All groups share one centre, and each spreads out both ways along 10 directions, with some noise.
In the rows, 128 means zero.
Some rows, each with its group after it:
[159 110 109 108 171 144 161  91 137 187 126 160  64 124 165  92 179 139
 162 110]	(0)
[156 120 112 115 153 124 154 126 125 166 156 136 129 122 150 120 140 150
 164 123]	(0)
[179  99 206 158 109 120 101 121 133 164 150 133  41 114 177 147 120 107
 108 131]	(0)
[145 125 149 105 119 146 176 136 188 117 139 158 110 131 152 113 176 121
 113 134]	(2)
[141 115 133 124  92 144 167 127 134 149 133 153 105 141 157 131 148  82
 130 141]	(3)
[135 135 127 117 166 123 180 128 115 153 130 143 159 123 123 102 139 133
 136 116]	(1)
[118 161  90 117 146  97 106 164 105 111 149 146 178 130  89 167 120 155
 123 169]	(2)
[132 134 147 149 160 121 163 153 106 132 164 122 179 115 142 112 102 141
 115 105]	(3)
[102 159  87 134 121 119 110 125 139 100 123 142 156 159 107 110 146 140
 133 102]	(2)
[131 106 144  99 142 140 151 135 141 138 151 174 135 135 103 157 147 126
  81 187]	(3)
[128 138 109 118  94 159 142 106 175 131 109 152 124 174 147 116 175 115
 142 104]	(2)
[126 132 169  98 154 145 128 137 172 138  96 123 104 127 114 125 140 130
  92 140]	(1)
[123 126 138 103 174  80 147 166 134 112 166 134 116  97 107  71 127 143
 107 139]	(3)
[104 142  96 120 107  95 115 173  90 100 143 135 127 121 104 146 106  95
 117 187]	(1)
[ 95 103  73 100 125  98 178 126  91 141 150 167 139 140  82 108 124  99
 115 181]	(0)
[128 145 119 113 132 132 109 136 139 130 114 135 134 139 115 153 140 132
 127 144]	(2)
[110 155 114 122  94 163 110 126 104 121  61 129 145 146 105 166 138  77
 137 147]	(0)
[110  98 121 119 140 115 126 135 114 137 149 122 106 116 112 141  93 134
 101 169]	(3)
[179 119 108 127 148 118  93 123  63 112 170 180 110  88 126 129 180 120
 182 156]	(1)
[138 187  69 113 120 155 154 154 124 124 106 172 171 148 139 195 180 116
 156 161]	(2)
[113 112 139  92 136 144  89 135 164 150 146 134 117 162 103 134 123 143
  90 153]	(0)
[101 130 133 149 110 138 139 133 109 118 120 150  95 148 141  95 129  65
  93 122]	(3)
[113  86 103 110  92 108 103 102  99 175 141 133 120 170  86 124  99 102
 131 155]	(2)
[152 108 143 102 159 126 142 130 108 181 148 128 117 116 131 113 125 130
 145 143]	(3)
[143 118 129 153 143 116 151 125 123 134 161 141  99 112 167 123 127 140
 128 121]	(0)
[128 107 135 114 142 131 169 119 118 161 124 137  96 123 137  94 131 101
 121 133]	(3)
[149 139 146 102 127 112 173 150 207  96 148 126 146 110 145 110 158 167
 126 122]	(2)
[156 136 121 115 131 141 131 113 113 168 118 122 138 140 144  98 149 124
 193  85]	(2)
[133 118 139 105 155  81 113 163 154 147 174  65 167 107 113 137  64 204
 133 134]	(2)
[118 169 106 122 152 161  77 148 131 139 119 140 149 163 120 185 134 150
 114 144]	(2)
[100 136  98 129 110 125 150 126 120 142 104  98 146 150 129 107 102 116
 143 104]	(1)
[133 163 157 144 117 119  99 154 120  95 100 101 110 108 143 112 124 100
 136 103]	(2)
[137 135 161 141 155 102 127 145 142 107 133 105 116  89 137 130 111 160
 112 127]	(0)
[120 142 148  91  87 132  86 170 154 127 111  96  95 137 129 142 107  94
 122 157]	(1)
[128 128 144 147 164 132 144 140  80 134 117 114 114  90 142 130 104 114
 123 134]	(3)
[148 117 165 124 138 126 127 148 130 144 150 114  96 109 154 114 115 119
 125 126]	(3)
[128 137 119 148 152 119 139 135  84 124 139 150 109 111 142 111 133 111
 130 127]	(0)
[106 111 138  93 142 142 158 127 140 165 114 130 117 149 112 105 120 108
  99 141]	(1)
[122 113 150 124 183 166  61 131 128 161 146 120 125 141 109 184  98 173
  84 156]	(0)
[ 96 148  69 144  79 106  98 148  70  83 129 148 117 134 117 141 119  71
 133 164]	(3)
[132 120 119 103  93 146 141 120 134 201 119 116 140 180 136 129 113 102
 151 118]	(1)
[142 137 121  91 140 141 118 122 123 156 117 158 142 151  98 133 161 120
 139 146]	(3)
[142 138 126 112 149 131 142 122 123 151 111 132 138 121 123 127 144 133
 150 126]	(1)
[182 127 158 125 113 146 156 127 145 148 162 165 132 140 169  99 181 111
 153  96]	(1)
[152 129 136 101 164 122 152 126 131 147 112 135 122  99 120 131 152 143
 146 144]	(0)
[105 124 120 113 117 134 151 148  92 129 134 157 107 138 119  99 132  63
 107 156]	(1)
[132 103 120 148 104  62 126 144  77 163 193 105 136 132 133  92  58 117
 148 118]	(0)
[142 120 147 114 138 137 135 137 132 131 123 133 108 108 129 157 134 127
 116 164]	(3)
[134 152 149 134 133 114 107 168 119 117 151 124 140 126 135 127 114 117
 118 127]	(1)
[148 126 129 130 140 132 106 109 127 146 131 137 131 136 125 140 142 147
 145 119]	(1)
[125 147 157 117  97 161  84 140 158 120  95 125 118 153 125 159 139 103
 109 136]	(0)
[133 132 101  73 196 200 194  98 103 187  43 187 100 114 110 174 202  98
 134 194]	(2)

New rows. What belongs after each?
[143 131 118  78 129 166 141 135 167 139 126 160 157 146 114 168 177 139
 131 169]	(0)
[141 129 132 124 124 120 124 129 118 151 134 124 114 130 137 115 124 117
 147 119]	(0)
[149 120 155 111 140 145 127 138 134 154 144 146 131 133 125 147 137 128
 116 149]	(3)
[112 118 117 139 106 134 120 130  94 112 148 168 100 143 130 103 142  73
 112 140]	(1)
[126 164 135 161  99 123 116 140 138  81 120 148 126 135 145 141 147 109
 111 117]	(1)
[146 151 121 107 126 100 170 174  97 170 162 178 179 152 111 170 128  96
 112 189]	(1)
[172 167 147 100 161 125  96 156 137 141 137 122 188 125 111 141 148 170
 167 112]	(3)
[147 107 138 140 112  85 128 143 105 155 188 121 122 126 148 104  93 121
 141 124]	(0)
[127 141 114 132 144 137 147 150 110 147 151 113 150 130 158 120 106 131
 144 110]	(2)
[141 159 123 161  94  99 110 159 134  58 161 148 134 116 148 137 147 126
 127 127]	(1)
[167 124 181 135 117 129  73 139  57 174 125 132 101 126 126 140 111  72
 144 140]	(0)
[147 130 158  92 153 161 193 115 166 137  54 114  87  85 149 119 168 120
 140 132]	(2)
[149 189 143 124 111 124 121 170 128 135  95 117 150 133 142 164 133 105
 146 130]	(1)
[119 132 115 132 146 112 167 140 107 110 117 121 128  86 130 128 117 127
 129 144]	(3)
[150 113 120  97 151 137 131 114  98 156 128 182 111 121  99 145 166 114
 133 178]	(1)
[104 133  96  70 157 126 125  95 157 149  48 113 113 128  69 132 147 158
 141 147]	(3)
[137 139 118 107 126 102 142 136 124 129 109 115 142 108 110 134 123 132
 153 145]	(2)
[146 131 144  97 164 114 124 127 116 140 100 120 117  94 100 118 140 135
 149 143]	(2)
[145 129 121 115 132 105 146 152  91 131 157 151 141 114 120 115 136 107
 145 150]	(2)
[142 110 167 120 133  84  97 186 142  95 201 128  71  87 141 117 103 128
  91 175]	(3)
[136 128 125  76 127 100  76 141 147 144 132 127  72 138 104  94 143 121
 145 145]	(3)
[113 119 101 127 107 105 137 138 112 127 162 140 143 149 118 113 114 115
 125 136]	(2)
[129 134 139 103 118 159 132  99 168 141  62 129  92 140 129 129 168 115
 133 122]	(2)
[112 105 100 131 104  95 158 153  70 129 198 181 109 139 132  81 122  64
 114 161]	(3)
[108 151 134 119 187 152  66 124 110 146  76  95 114 126 104 127 111 145
 124 112]	(0)
[132 122 174  94 139 155 125 108 199 135  63 103  78 115 124 131 152 141
 109 127]	(2)
[115 135 142 110 140 141 117 148 114 138  89 125  98 112 113 180 114 103
  98 189]	(2)
[181 141 121 144 123 121 112 126 107  87 157 161 119  92 154 114 187 130
 188 116]	(1)
[104 147 132 135 107 100 133 162 132  76 136 135 122 123 123  99 128  96
  98 133]	(0)
[121 129 124 120 112 132 186 143 165 119 122 117 126 117 157 125 127 125
 121 134]	(2)
[142 119  73 110 120 124 165 120  93 175 150 148 155 149 135 116 135 118
 183 130]	(0)
[100 158  66 129 155 119 129 120  99 113 118 157 164 144  92 109 149 138
 139 119]	(2)
[ 97 119  86 133 131 131 133  90 106 136 118 145 127 163 109  66 142 112
 139  88]	(2)
[117 153 115 125 127 134 155 148 119 100 108 157 120 120 130 139 157  95
 114 157]	(2)
[172 135 155  75 124 160  88 148 153 173 150 146 127 161 129 126 164 116
 150 135]	(0)
[142  96 116  89  70 131 139 128 171 137 146 123 104 141 145 109 142 112
 160 139]	(1)
[159 123 124 108 115 148 155 136 135 161 166 165 135 151 153 123 163 109
 147 133]	(2)
[143 132 130 115 120 130 134 130 133 135 130 142 128 134 131 115 150 118
 144 125]	(2)
[ 91 151  73 129 122 152 112 113 127 125 106 168 137 185 107 141 156 113
 111 131]	(2)
[ 97 109 129 151 129 110 145 146 128 101 190 121 143 139 137  61  94 129
  95  93]	(1)
[121 137  88  96 161 197 209 111 129 181  61 132 123 122 159 164 157 117
 153 146]	(2)
[114 135 111 129 173 120 158 159  96 133 148 110 153 103 136 116  95 142
 128 129]	(2)
[126 186 116 130 180 178 127 146 125 142  63  90 146 115 164 155 131 149
 163  94]	(2)
[148 115 188 151  91 161 105 135 152 158 134  96  84 143 189 139  99 103
 118 101]	(3)
[166 110 172  88  98 118 103 157 188 137 174 147  73 137 146 125 151 115
 114 160]	(3)
[119 123 101 126 163 101 165 122 136 134 146 137  95 114 144  76 137 149
 132 110]	(0)
[144 123 140  97 144 112 136 132 140 150 129 124 125 118 114 123 133 142
 137 143]	(0)
[ 83 131  71 147  96 150 141 107  95 127 103 161 102 168 133 115 137  70
 120 130]	(0)
[142 146 126 109 102 119 121 170 116 125 170 143 159 148 128 110 136  96
 148 132]	(0)
[ 98 125  99 134 143 147 128 136  86 157 139 127 129 146 131 137  92 110
 114 144]	(2)
[131 147  93 116 156 137 142 131 100 145 119 138 134 129 139 101 150 123
 170 111]	(0)
[126 137 120 118 120 149 140 119 136 126  90 138 127 128 124 158 149 116
 131 148]	(0)
[105 139 139 121 136 110 141 153 146  80 117 130 129 107 106 134 129 129
  88 157]	(0)
[113 119 112 105 132 113 151 113  86 146  86 151 105 121  87 116 138  82
 127 166]	(0)
[102 135  81 137 121 150 134 109 138 125 145 168 147 186 133  87 160 122
 127  86]	(2)
[116 111 121 127 142 120 122 134  92 137 169 179 122 143 104 131 125 107
  88 171]	(1)
[131 112 139 113 135 147 104 123 102 163 133 158  98 150 114 127 139  92
 114 153]	(2)
[119 152 106 111 167  96  91 130  87 126  91 117 146 109  68 136 120 148
 145 146]	(2)
[181 113 147 133 177  96 161 141 148 154 201 135 104  88 179 100 137 183
 146 111]	(0)
[170 150 119 110 129 121  96 124  90 165 119 134 146 137 119 121 153 119
 198 112]	(2)
[128 131 136 110 119 139 109 136 133 143 115 139 111 139 118 155 132 110
 114 160]	(2)
[157 148 164 115 179 158 174 147 131 130 111 128 113  82 169  96 166 120
 147 106]	(2)
[189 124 158  79 144  62 178 166 135 141 179 140 139  81 121  79 151 139
 168 148]	(0)
[124 124 116 100 135 117 150 146 181 116 167 151 153 141 113 140 142 165
  99 159]	(2)
[161 126 150 121 123 136 109 114 166 129 137 157 114 136 129 154 167 149
 127 137]	(1)
[116 161 128 158 127  93  63 171  62 104 141 104 142 121 115 127  80 107
 134 123]	(2)
[151 134 144  96 116 142 114 135 143 138 124 162 101 141 122 136 170 102
 128 154]	(3)
